There are 4 ways to turn a row about zero (a turn may also mirror it). The second row of each pair is the first, turned, with some noise. The first 40 pairs use one turn. New pairs use 3 turns, one after the other, and a turn may come again.
(in the rows, 128 means zero)
Known pairs, each followed by its turns in order:
[155 178 127 128 111 131 129 120 147]
[111 144 156 119 100  86 133 121 136]  W

[129 160 165  59 104  67 131 130  84]
[132 120 150  68 127 179 104  65 174]  B

[122 152 140 145 106 135 117 100 130]
[114 154 126 136 119 111 142 121 160]  W

[115 102  92 120 137 147 122 130 106]
[128 148 105 104 141 128 144 117  93]  Q

[127  87 130 135 137 137 109 121 146]
[100 122 158 103 132 125 124 132 137]  K

[169  92 129 137 121 144 192 172  73]
[173 164 129 140 119 159  95 208 147]  K

[ 78 168 128 129 191 144 115 162 130]
[109 162 146 148 103 173  87 180 109]  W

[151 125 109 104 122 129 147 167 123]
[129 113 151 114 144 118 123 123  83]  W

[143 142 114 140 133 123 131  61 126]
[103  81 128 133 137  92 139 100 121]  Q

[166 185 112  93 123 127 167  94 142]
[101  57 125 131 131 103 131 181 126]  Q

[ 90 113  95 109 171  77 129 130 162]
[126 106 119 114 104  77 178  83 130]  B

[158 128 181 145 175 170 158 128 129]
[ 81  84 154 117 127 144  85 137 166]  W

[ 50 115 170 119 112 134 132 179 115]
[136 196 139  87 136 158  74 132 155]  Q

[130 135 163  67 112 113 180 139 130]
[150 175  95 113 130 185 139 123 101]  K

[137 164 147  76 143 132 162 206 104]
[103 136 157 104 148 122  52 121  62]  W

[136 138 143 148 123 124 140 135 132]
[119 112 123 137 126 143 126 141 138]  B

[127  99 161 120 159 119 111 107  99]
[ 73 151 133 143 135 140 113 135 144]  K

[117 113 116 105 111 109  50 127 103]
[ 74 101 133 140  94 115  92 116  85]  K

[ 55 156 128 144 139 200 153 127  64]
[146 152  75  42 179  96  99 117 156]  Q

[109 130  73 130 141 165 126  99 189]
[124 109 119 133 144  51 124 138  75]  B

[170 127 113 113 149 132  86 129 115]
[ 99 102 103 128  95 117 143 134  96]  W

[104 118 142 145 129 117 175 100 107]
[ 92 129 113 131  77 139 108 123 123]  B

[129 138 150 102 126 190 122  86 129]
[ 99 135  84  94 169 101 134 148 116]  K

[128 174 126 154 121 126 126 117 116]
[130 112 117 152 135 127  91 122 147]  B

[206  98 152 161 141  50 152 100 123]
[135  74 193 165  64 183 154 124 131]  B

[137 166 140 113 123 134 134 167  97]
[ 91 146 141 130 136 117  94 112  94]  W

[102 136 107 109  91 129 154 127 151]
[117 111 116  82 123  99 107 143 130]  B

[123 139 130 117 155 110 174 116 101]
[119  83 120 100 152 157 120 127 134]  Q

[177  92 110 145 131 120  50 130 130]
[107  93  88 118  81 150 190 111 104]  W

[ 81 126 148 117  96 149 126  81 107]
[ 99 170  92 103 110  88 129 118 122]  K

[123 129 173 120 197 121 131 140 129]
[107 140 124 147 174 169 111 103 168]  K

[108 130 150 146 206 112 119 147 125]
[129 116 125 151  92 182  79 144 129]  W

[119 108 151 136 118 136 161 156 168]
[163 136 154 140 131 143  85 143 117]  Q

[113 127 107 134 144 122 148 138 187]
[156 110 146 117  90 129 101 137  92]  Q

[154 121 131 116 121 134 127 130 112]
[119 127 120 134 128 141 125 156 115]  K

[193 100 139 110 141 166 106 139 124]
[158 148 157 134 162 168 153 152  84]  B

[120 128 121 109  72  50 198 127 138]
[120  66 137  60  61 133 113 131 163]  B

[141  95 125 150 130 114 155 206 109]
[176 126 158 137 104 170  83 153 157]  K

[133 109 158 168 151  91 101 137 112]
[141 134 135 142 112 161 142  76 160]  Q

[135 140  81 125  98 121 125 146 184]
[128 129 118 153  76 113 108 162  87]  Q

New pairs, each followed by its turns in order:
[140  99 115 120 127 113 134 101 123]
[122 131 144 132 130 117 130  97  99]  Q Q B

[ 56 188 129 130 138 120 113  95 118]
[ 95  92  90 144 110 147 166 191 121]  Q W Q

[ 83 138 107 149 136 143 121 140 110]
[121  99 174 128 137 141 148 126 123]  W K K

[137 120 122 175 146 104 119 140 143]
[129 122 128 168  89 120 138 117 144]  Q Q B

[127 124 155 139  99 149 190 165 158]
[152 160  83 140 146 180 136 100 106]  B W B

[109 150 146 160 119 157 143 133 126]
[105 107 117 113 115 167 150 121 113]  W Q K

[130 131  99  88  64 120 135 120 118]
[110  96 115 105 121 113  72 160 153]  B B W

[116  68 125 146 119  60 152  51 101]
[151 172 117  97 128 216 114 140 199]  W K K

[120 147  94 141 115  73 132 138  58]
[178 124 153  90 149 131 169  75 128]  K K W

[ 75 206 150 124 173 122 144  97 127]
[ 83 101 188  91 160 171 114 163 149]  Q B Q

[ 92 144 125 117 112 167 146  79 128]
[141 141 154  98 149 144 120 188 126]  W Q B

[157 104  97 171 117 106 135 106 113]
[143  84 139 135 124  98 150 118 171]  B Q K

[ 77  99  56 111 206 142  80 128 112]
[225  86  81 131 160 131 138 181 109]  W B B

[121 151 133 206 155  56  54 179 128]
[113 168  93 102  37 138 186 185 180]  B B B

[121 153 106 115 129 135 126 132  59]
[175 156 146 136 162 124 115  93 121]  B W W

[ 59 120 162 106 149 110 148 142 119]
[165  84 124 167 132 181 139 120 135]  B W K

[114 118 115 109 124  65 112 116 193]
[129  73 130  68  98  92 131 126 109]  Q W Q

[159 145 137 131 165  76 120 118 120]
[166 105 158 152 141  90 121 142 149]  W W W

[ 83 135  80 139 138 110 178 158 103]
[ 99 136 156 184 127 173 164 151 140]  B B Q

[ 88  95 102 130 128 145 136 148  69]
[129  99 115 197  99 149 106 120 116]  Q K W

[138  91 113 140 116  99 103 142 150]
[140 125  95 121 121 162 134 162 145]  W K Q

[126  95 117 154 128 124 108 136 128]
[107 143 133 117 136 102 119 142 109]  K K Q

[120  86 135 142 113 126 122 137 206]
[169 143 149  97 180  96 149 164 128]  B B W

[141 131 124 132 131  91 135  84 102]
[115  93 124 107 116  87 120 116 105]  B W B

[155 103 113 206 117 133  89 151 101]
[157 145 176 165 125 125 159  62 117]  W Q B

[138 127 133 160 180 117  55 122 140]
[126 130 129  81 106 145 165 110 196]  B W W

[119 130  98 151 145 177 158 140 159]
[ 83 111 146  83  92 129 117 131 131]  W Q W

[122 100 160 144 110 123 143  84 117]
[115 124 126 138 151 176 115  92 132]  W B Q

[144 134 119  99 123 137 107 117 122]
[133 125 140 147 144 118 125 127 159]  K K B

[147  88 124 110 129 129 101  50 138]
[133 191 117 129 160 114 172 136 175]  Q B W

[121 105 109 109 115 130 129 120 118]
[127 118 115 130 103 119 135 109 139]  Q K Q

[140 182 159 107  92 131 111  92 147]
[118  69 146 149 105 160 103  96 123]  K W W

[194 107 113 116  94  93 150 132 131]
[ 77 135 149 106 160 130  83 156 106]  B B W

[ 50 159 118  91 125 107 130 129 111]
[130 203 126 112 139 119  83 127  96]  Q Q W

[145 168 124 106 152 130 143 143 129]
[136 112 116 102 154 136 157 103 132]  W B K

[126 142 170 111  61  89 149 108 129]
[135 171 103 148 167 154 123  66 126]  B B K

[ 73  99 107 142 117 130  90 134 125]
[129 138 177 148 130 135 130 100  79]  B B Q

[127 135  73 150  91 133 136 147 131]
[141 136 157 142 101 147 132 151 177]  Q K B

[183 156 125 139 102 124 135 144  76]
[143  65 117 148 104 171 129 138 142]  B Q B

[173  90 169 178 131 137 115 135 142]
[132 148 118 150 128 128 162 158 197]  K Q Q

[197  85 100 112 139 152 130  50 146]
[ 67 142 149  99 210  88 138 158 132]  Q Q K

[160 103 138 129 100 124 179 162  56]
[192  95 142 192 112 162 107 109 140]  B Q K

[147 119 129 117 132 131 181 165  83]
[ 82 103 141 118 120 134 101 105  78]  W Q B

